The rows are grouped in 2 ways, from coarse to fine. Each group lies inside one group of the grouping before and may be the whole of it. The rows also spread widely along 4 directions, which tell nothing about the answers.
Known rows, each followed by its group in each grouping:
[ -1  32   4  -3  -2  -1  26 -18  17 -36  -9  15   4 -12  30  16]	j_966 Vurir
[ 16   9 -15  -1   2  -7   9  -4   9 -22 -21   3 -20 -21  12   0]	j_966 pov
[ -9   2   8  16  -3 -19  -7 -40  73   0  28 -11  10  -4  42  43]	j_200 zefe
[  6  19   6  10 -17   3  10 -33  50 -44  16 -14   9   9  40  17]	j_966 kug
[-13  41   6 -10  10  -1  29 -20  15   6   2   3   4 -39  15  37]	j_200 Zag
[ 53 -24 -18  -2  27 -42   4 -26  19  62  -5  -1  22 -20  11  56]	j_200 beni
[-18  43  12 -11   3  39  -1  41  44 -65   5  22  10  21 -19 -14]	j_393 Salet
[ 26   0 -38 -20 -25 -25  -2   2  21  60 -19 -28   1 -44 -10  38]	j_262 remom
[  6  31 -25 -19 -17   3   5  19   9  18 -18 -14 -12 -34  -4  36]	j_262 Ditim
[ -5 -10  57  -2  45  12   2  13  19   6  39  59  -3  49  27  45]	j_200 visu
[  8 -23   0  19  -3 -19  45 -15  35  15  10  19  28  -3  12  30]	j_401 Zuf
[ -1 -18  15  -2  26  -4  24  25 -11  -6 -17  38   5  13  -9  -1]	j_401 favo
[ 16  21  14   6 -10  -9  19 -10  13 -21   0   9   2   1  18  28]	j_966 Tir
[ -4  26  24   5  23  30  -5  30  48 -42  29  37  10  35 -11 -12]	j_393 fof
[ 11  18  -4   9 -21  -2  -4 -10  38 -63 -15 -27  -2 -28  25   3]	j_966 kug
[ 15  19   5  -1  27  11  -5  27  27 -22   6  26   6  11 -22 -14]	j_393 fof
[ 10  16   5 -25  29   3 -12  13   7   4  -8  10  -1 -22   7  26]	j_200 beni
[  6  25  -7 -13  16   6  41  16  -9  19  -3  21  25   9 -29   5]	j_393 Salet
[ -3  36  13  16 -25   0  20 -28  52 -44  13  -5  13  12  33  25]	j_966 Tir
[ -2  26 -16 -17 -29   3  -5   5  45  20   2 -15  -7 -20   3  33]	j_262 remom
[ 44 -36  -3  10  15 -42  18 -32   8  43   3  25   4  18  13  31]	j_966 pov

New rows, each followed by its group in each grouping:
[ -2   7  -2 -17 -13   7 -15  11  52  26  14   2  -2   6   4  34]	j_262 remom
[ 39  -3 -40   3   0 -25  13   4  17  15 -19   2  28 -13 -28  12]	j_393 Salet
[  6  11   6   2  -1  -2   1  -7  29 -32   0  19 -10   5  23   9]	j_966 pov
[ 12  17 -28  11  -7 -27   7 -21  36 -23 -16 -30  -2 -51  23  34]	j_200 visu
[ 35 -19   3  -7  30 -29 -18   7  18  24 -14  13  -4 -39   2  36]	j_200 Zag
[-15  10   5   0   1  -2  49  -2  -5  -4 -10  15   8  -4  -1   9]	j_401 favo
[ 18  -2   0   5   0 -12   3 -15  31 -17  -3  15 -10   4  21  13]	j_966 pov
[ 34 -11 -10 -11  28 -11 -21   7  28  10  -8   4   7 -21  12  32]	j_200 beni
[ 10  24   4  -2   2  -5  23  -7  16 -27  -9  16   4  -7  28  15]	j_966 Vurir
[ 12  27 -22  -7  -2 -15   6 -13  31  -6 -20 -26  -4 -66  12  33]	j_200 Zag
[ 32  15 -36   9   3 -21  25 -10  21  10 -14 -12  23 -22 -26  -2]	j_393 fof
[  8  23   7 -17  21  -6  18  -5   1  17  -5   8   1 -39  13  33]	j_200 Zag
[ 58 -43 -21   1  23 -32  -9  18  15  36 -10  24  27  19 -28  16]	j_393 Salet
[ 41 -50 -41  36 -14 -54  33 -29  51  20 -13 -15  25 -35   3  36]	j_401 Zuf
[  4  15  -6   8 -17 -14  32 -47  37  -3  11   0   9   7  31  25]	j_966 pov
[  9  19   0 -20  31   3   4   4   6   9  -4   5   7 -20  14  30]	j_200 beni
[ 36 -50 -21  19   1 -56  61 -46  11  74   4   3  43   9   2  44]	j_401 favo
[ 30   8   0  13 -11 -24   4 -12  32 -21  -9  -6   4  -7  12  27]	j_966 Tir
[ 36  -5 -12   1  28  -4 -10  27  30 -11  -6  18  11   7 -26 -11]	j_393 fof
[ 29 -26   4 -16  -2  -9 -32  19  42  47   6   9  -3   4  -8  39]	j_262 remom
[  9  29  13  -3   1  10  13  -3  -1 -41 -11   0  -4 -13  18   4]	j_966 kug
[ 24  -8   1  13  -3 -25  25 -40  30  14   8  13   9  19  25  28]	j_966 pov
[ 36 -40  44   8  21  -7 -23  -1  37  -6  28  36   6  53  28  27]	j_966 kug
[  5  -2  10  -7  20 -22  -6 -16  22  11   7   6  -7 -20  16  35]	j_200 zefe
[ 50 -48 -22   1 -25 -48 -26 -21  81  78  13 -13  19   3   5  61]	j_262 remom
[-30  31 -15   8 -24   3  55 -16  22 -31 -10 -13  22 -14   6   6]	j_401 favo
[ 33  -2   8  18  -9 -20  -5 -13  48 -28   3   4   5   9  24  31]	j_966 Tir
[ 27 -18  11  17  -9 -32  20 -43  60   8  17  17  28  30  40  43]	j_966 Vurir
[ 25 -37  -7  13  14 -40 -32 -28  65  11   8  -8   4 -15  27  44]	j_200 zefe
[ 11  13  11   1   0  -7  23 -15  20 -18   2  22   8  10  29  26]	j_966 Vurir
[  1  18 -15  12 -19 -19  26 -43  33 -12   5 -12   2 -12  31  19]	j_966 pov
[ -5  34  22 -27  28  -2  29  -5 -15  29   3  18   3 -26   7  37]	j_200 Zag
[ 14  13 -12 -10  16 -24  31 -41  18  52  15  -8  32 -15  19  55]	j_200 beni
[ 31 -15 -11 -14   0  -7 -22  35  15  31 -20  10 -12 -10  -4  38]	j_262 Ditim
[  7  13   5  -1   4  -4  19 -10  17 -21   4  21 -12   8  22  11]	j_966 pov
[ 15  12   4 -13  19 -10  -7  -3  19   1  -8   7  -4 -37   3  29]	j_200 Zag
[  4  38 -19   7  -4   0  22  -6  52 -22   8  -3  21   0 -11  -6]	j_393 fof
[ -6   3  19 -18  35  17  30  49 -38 -15 -28  44 -12   2 -15 -12]	j_401 favo
[ 34  -1 -51   1 -38 -36  10 -15  40  47 -19 -39   6 -46  -7  55]	j_262 Ditim
[-16  11   0   0   5  -4  60 -10 -10  13  -3  18  18   8   2  13]	j_401 favo
[ 13   6  14  -1   4  -7   6  -7  25 -28  -5  24   2   5  28  21]	j_966 Vurir
[  9   8   6  -6   7 -18   0 -28  51  14  15   4   8 -20  23  41]	j_200 Zag
[ -4  34  -9   8 -22  -6  28 -34  39 -40   2  -2   0  -7  30  11]	j_966 pov
[ 18   1 -19 -15 -24 -13 -15   9  34  36  -3 -14   1 -23   1  36]	j_262 remom
[  3  26 -22 -27 -25   0  -7  23   3  18 -23 -14 -11 -46 -11  20]	j_262 remom
[ 12  29 -16  -7   1 -28  30 -33  15  27  -6 -19  10 -57  12  48]	j_200 Zag
[ 25 -11  -7  27  -3 -20   4 -29  94   4  45   4  41  37  -2  19]	j_393 fof
[ 18  -8  10 -11  34 -20  15   5 -20  23  -4  21  -9 -11  16  43]	j_200 visu
[ 52  -1 -51   6   6 -29  -6   6  31  -3 -30 -24  13 -46 -35  -5]	j_393 fof
[-17  38  38  -1 -11  25  17 -18  34 -53  29   9   9  27  41  13]	j_966 kug
[  4  10  21 -11  33   4   8  -9  25  23  28  22  23  11  27  47]	j_200 beni
[ 30  13 -27 -22  27 -21   9  -3 -13  25 -30 -16   5 -55   1  28]	j_200 beni
[ 35 -29 -12  -2  -8 -19 -27  16  54  40   5   7   4   7   7  53]	j_262 Ditim
[ 16   6  21   2   3  -3  28 -25   7   2  17   8  15  17  29  27]	j_966 kug
[ 26   1 -33  16 -13 -51  33 -55  28  27  -5 -38  14 -39  22  63]	j_200 visu
[ 15 -11  19  18  -1 -14  -2 -27  74 -26  21  29  19  40  44  34]	j_966 Vurir
[-11  34  10 -35 -13  15  11  16   8  42  12  11   3   0   2  34]	j_262 remom
[ 43 -16  -7  12  -7 -27   0 -24  25  -5 -13 -16   1 -14  19  27]	j_966 kug
[  2 -14  -7  11  -6 -11  19   3  35 -22 -19   6   7  -1   3   4]	j_401 favo
